The same things were measured in two ways. Each way mixes the same 10 hidden numbers, adds some noise and spreads widely along 6 directions of its own, which tell nothing about the thing.
(in the rows, 128 means zero)
Some things both ways: the first way, then the second way.
[121 124 156 112 155 149 122 111 122 134 139 112 118 162 122 117 148 132
 119 123 157 150 142 136 108]
[151 158 144  83 129 131 133 136 114 119 138 120 138 142 142 141 138]

[103 136 133  95 118 119  86 114 145 159 103 128 134 137 132  82 129 100
  93 130 142 135 107 173 123]
[132 127 179 129 109 158 142 154 119 121  93 137 153 164  98 124 127]

[126  70 132  89 140 127 190 149 151 163 109 127 150 156 142  93 142 103
  80 122 187 178 125 143 109]
[115 123 101  91 175 121 118 122 125 133 160 159 125 146 133 138 135]

[164  87 160 155 162 149 125 121 117  92 147 173 131 103 103 121 104 121
 128 130 162 122 140 109 123]
[103 124 130 167 141 131 129 123 117 116 127 103 132 127 121 100 107]

[139 104 124 144 161 130 106 144 105 142 150 164 146 106 118  97  60  92
  99 100 122 119 123 125 139]
[156 113 149 167 157 127 141 161 135 127 148 106  95 163 129 109 163]

[140 125 162 108 152 146 107 146 115 116 147  95 100 119 117 134 109 108
 129 102 109 136  86 134 133]
[110 150 174 159 103 130 119 212 147 136 108 115 163 141  90 142 150]

[126  85 158 172 153 136 115 101 144 103 157 165 100  96 101 116  88  72
 106 124 165 132 147 132 134]
[131 102 102  96 150 126 127  85 115 101 150 139 114 108 131 134 112]

[120 118 154 133 162 154  81 104 125  99 161 174 142 127 121  85 117  77
 101 129 146  95 139 144 137]
[ 94 105 100 188 104 107 101 135 184 156 187  88 105  97 110 161 121]

[127 127 174 147 152 137  98 107 140 124 130 138 116  86 124 132  89  94
 133 103 137 126  91 117 148]
[150 157  77 104 150 131 127 111 143 126 127 136 116 109 133  96 128]

[119 198 116 102 142 132  56 114 131 150  93 132 132 129 142 146 136 156
 134 117 108 106 119 152 141]
[108  98 113 100 143 124 130 132 138 113 166 135 122 155 112 153 116]

[121 128 161 134 138 144 147  98 117 137 157 118 132 172 136 108 174 115
  96 138 155 140 157 131 115]
[156 123  84 182 119 132  80 165 129 162 127 142 133  80 123 187 177]

[164  92 108  95 134 132 172 148 125 146 109 123 157 164 102  98 155 148
 123 106 153 160 155 138 108]
[127 129 160 135 156 127 123 130  76 111 124 147 131 127 120 142 141]

[157 137 139 149 159 162 118 136  90 106 133 149 150 133 108 121 122 166
 144 103 168 117 153 112 115]
[126 134 110 132 201 129 116 156 152 136 185 145  87 152  91 154 163]

[112 117 151 132 137 144  72 121 153 109 128 144 131 104 124  98  87  58
 117 108 120 109  96 147 149]
[163 174  93 111 157 125 129 151 139 119 122 133  99 113 125 139 150]

[124 183 163 122 134 145  59  96 111 109 150 108 107 150 123 165 153 164
 177 131 117  99 140 107 124]
[162 157 130 119 171 101 125 168 144 117 194 103  79 148 138 150 151]

[151 121 136 176 152 135 110 126 118  98 122 153  97 100  78 145  93 160
 149 102 172 135 159 116 110]
[ 97 113  76 158 176 143  96 169 129 146 111 179 116 101  78 193 181]

[ 99 152 163 136 137 187  82 126 117 116 165 108 115 130 178 103 101  45
 134 149 121  96 116 150 172]
[172 150 123 136  68 109 158 110 140 137 142 107 160 121 151 143 122]

[136 134 108  96 152 153  98 135 117 126 109 141 156 169 108  79 155 145
  87 108 139 130 140 176  99]
[129 154 157  88  88 152 143 142 112  97  93 103 164 116 135 148 104]

[159 165 141 118 163 182  93 156  96  94 126 125 168 151 135 111 157 143
 158 116 135  88 130 130 134]
[128 172  73 127 128 130 126 121 137 139 147 140 131  81 144 162 125]

[112 118 153 148 140 141 131  94 153 156 113 108 101 121 133 149 100 119
 142 118 143 162 131 123 132]
[106  83 107 155 125 106 139  62 151 143 149  79  64 116 157 100 130]

[129 105 157 135 167 143 123 146 109 118 144 139 119 126 108 111  97 112
 126 112 186 139 131 118 113]
[123 139 149 104 109 129 133 158 166 136 179 149 147 156  93 156 114]

[129 122 171 105 160 168 128 125 133 139 129 109 140 135 157 102 135  78
 110 125 128 136  93 149 146]
[106 140 111 157 150 156 128 136 114 151 111 150 142 130 111 128 157]

[123 140 181 131 137 133  81  63 132 121 135 141 120 132 106 102 154 129
 146 152 165 119 141 132 118]
[157 145 103 110 136 119 108 123 153 118 227 116 117 110 121 183  98]

[ 82 152 154  86 118  95  48  92 129 148 118 154 133 145 116  76 144 131
  95 144 179 112 117 153  92]
[118 127 118 130 149 142 120 148 163 158 129 132 118 130 137 119 160]

[154 138 152 142 156 138 116 115  86 130 118 143 142 147 103 148 125 235
 168 119 188 138 159  76  78]
[113 126  98 147 145 119 146 125 145 125 163 127 129 117 131 119 125]

[122 186 113  85 126 127  91 101 110 139 136 164 166 170 144 121 190 165
 104 123 130  86 160 147 130]
[112 114 136 158 128 112 112 110  97 137  85 131 143 125 115  79 145]

[110 124 184 179 130 153 101  69 155 101 152 139  91 110 135 115 134  57
 122 168 155 120 146 143 151]
[132 105 134 199 140 168 105 149  95 151  97 155 120 144  76 166 162]

[161 102 120 153 171 104 122 142 122 121 137 164 106  98  85 158  86 140
 117 103 135 137 149 108 119]
[141 117 103  98 101 132 138  88  76  86  72 114 159  82 203  84  97]

[131 129 134 140 120 151 107 128 118 115 112 149 145 132 124  89 119 137
 119 122 174 123 135 140 106]
[142 139 145 106 112 134 151 112 156 107 132 107 125 130 123 114  95]

Other things, the second way, with their names:
<283>: [142 116 121  96 106 114 152 108 115  89 156 150 159  94 137 156 103]
<262>: [157 151 170 202  52 126 170 149 109 121  66  87 146 130 128 103 133]
<350>: [104  99 147 144 122 138 128 147 127 130 104 133 132 146  99 130 142]
<78>: [144 155 162 123 116 160 114 139  84 166   4  95 156 159 206  41 171]
<449>: [ 89  94 148 196 111 160 104 128 148 144 132  94 121 104 120 121 108]
<90>: [117 143 133 141 134 100 123 119 129 159 114 139 147 138 138  74 147]
<414>: [118 140 137 198  88 120 109 159 190 163 174  68 128 135 101 140 113]
<237>: [167 165 173  91  63 115 166 141 124  81 111  78 167 160 122 102  87]
<140>: [102 102 156 135 103 136 178 109 132 104 138 117 155 149 141  98  80]
<423>: [134 137 126 103 139 107 116  98 129 124 167 112 105 102 143 145 129]
<238>: [154 120 149  57 141 160 141  95 141  79 169 127 115 125 128 120  73]
<345>: [179 202  84  58 181 111 141 116  92  99 131 113 109 166 161  94 125]
<247>: [163 127 213  75 158 160 144 120 125 111  99 130  93 175 142  51 135]
<215>: [181 180  91 106 133 110 130 143 115 110 129 115 124 105 152 165 140]
<384>: [109 116 148 163 146 126 120 108 154 156 100  36  72 133 167  49 161]
<227>: [154 156 143 137 112 134 130 148 150 146  82  83  90 152 137 100 155]
<459>: [132 120 128 119 175 131 109 136 141 144 180 147  96 148 143 129 138]
<408>: [179 202 132  50 141 123 151 109 164 116 118  88 109  99 199  59 130]
<388>: [114 145 134 155  90 152 136 125 109 143  43  69 125 131 159  98 138]
<371>: [163 107 168 134 100 169 127 137  97 134 123 182 144 149 129 155 126]
<138>: [ 79  69  84 166 116 117 121 130 143 129 157 161 146  80  94 193 130]
<148>: [146 192 132 136  79 144 136 150 166 143  91 113 145 131  93 105 114]
<65>: [124 110 145 138 157 149 102 133 145 159 162 147 103 146 128 131 140]
<292>: [130 153 106 127 146 149 123 154 118 161  80 166 155 123 140 123 186]
<363>: [ 52  71 108 183 128 129 140  98 106 110 127 157 159 102  78 141 100]
<428>: [125  96 144  96 121 140 167  49  99  78 167 152 141 110 131 103  66]
<32>: [140 146 143  90 156 106 142 107  86  86 115 111 119 147 140  88 115]
<400>: [161 168 157 109 131 127 132 177  63 101  86 190 187 166  79 135 145]
<327>: [131 125 138 126 113 147 158 118 120 135 125 155 154 147 126 134 128]
<440>: [123 124  58 101 143 110 129 116 139 104 173 170 139  79 129 173 108]
<356>: [116 104 133 133 101 121 134 119 161 103 168  87 142 113 139 117  73]
<387>: [136 146 173  93 149 130 130 138  81  88 112 157 143 155 101 108 115]
<12>: [120 122 108  98 141 151 137  99 104 112 106 199 157  77 104 139 139]
<193>: [111 114 151 140 160 152 108 186 178 144 158 107  94 155 116 150 148]
<225>: [ 82 102 135 135 170 139 142 101 110 135 157 153 107 168  94 129 132]
<281>: [124 103 126 133 114 120 115 126 158 135 160  90 133 120 162 108 115]
<119>: [107  80 147 147 108 153 114 102 111 144 110 178 160 131  89 149 117]

Some of these things the first way, each followed by its name:
[137 133 161 111 135 180 134 163  82  90 160 102 156 180 140  98 162 133
 104 106 156 118 117 122  96] | <408>
[152 154 143 112 143 131 113 163 108 116 134 120 135 123 129 128 144 115
 141 120 132 106 117 125 145] | <459>
[127 122 129  98 130 142 147 136 133 163  96  95 159 156 130  89 142 118
  97  88 131 164 103 157 117] | <12>
[125 106 122 146 125 128 137 121 125 121 137 182 138 140 113  66 138 102
  85 151 217 126 184 156 107] | <119>
[ 94 126 134  87 111 128  87 107 156 135 109 156 167 163 146  78 152 106
  90 141 153 111 127 157 113] | <440>
[138 150 144 104 129 122  91 127 153 123 120 109 101 100 116 156 122 103
 153 105  90 117  90 141 162] | <387>
[147 106 157 145 169 112 143 143  97 105 174 153  74 117  93 151 129 132
 102 144 201 146 164 107 100] | <78>
[102 112 129 130 152 123  74 115 144 123 145 175 123 111 112  88  88  66
  78 117 145 113 128 163 138] | <350>
[148 213 150 131 157 144  51 127  71  96 168 143 116 122 130 152 149 158
 137 127 110  66 133 122 141] | <281>
[148 152  89 100 130 138 108 138 116 156  83 134 170 154 118 107 137 182
 141 103 132 128 147 145 113] | <215>
[163 161 134 133 144 130  88 146  91 121 107 121 114 113  93 131 124 182
 146 106 145 132 116 129 101] | <193>
[148 157 136 118 116 118 114 102 126 162  67 110 139 127 102 110 148 180
 131 102 140 158 107 144  98] | <238>
[132  84 126 107 127 116 115 100 171 163  77 162 143 110 110  95  95 121
 118 123 153 160 116 151 122] | <363>
[101 147 144  93 117 130  95 114 142 174  93  99 127 144 151 100 131 118
 130 141 147 145 103 150 124] | <327>
[100 103 140  98  99  79 106 128 158 153 118 128 115 114 105  72 108  59
  80 111 148 143  86 162 118] | <247>
[120 164 169 153 151 184  83 105 112 100 164 113  97 133 151 160 118 120
 135 125 108 106 128 121 145] | <237>
[131 162 116 126 137 114  67 113 126 150  96 142 116 111 102 134  99 165
 149 105 129 126 128 139 126] | <138>
[126  98 157 128 162 132 128  94 149 135 116 165 136 132 123 137 123 143
 134 132 180 142 151 110 111] | <345>
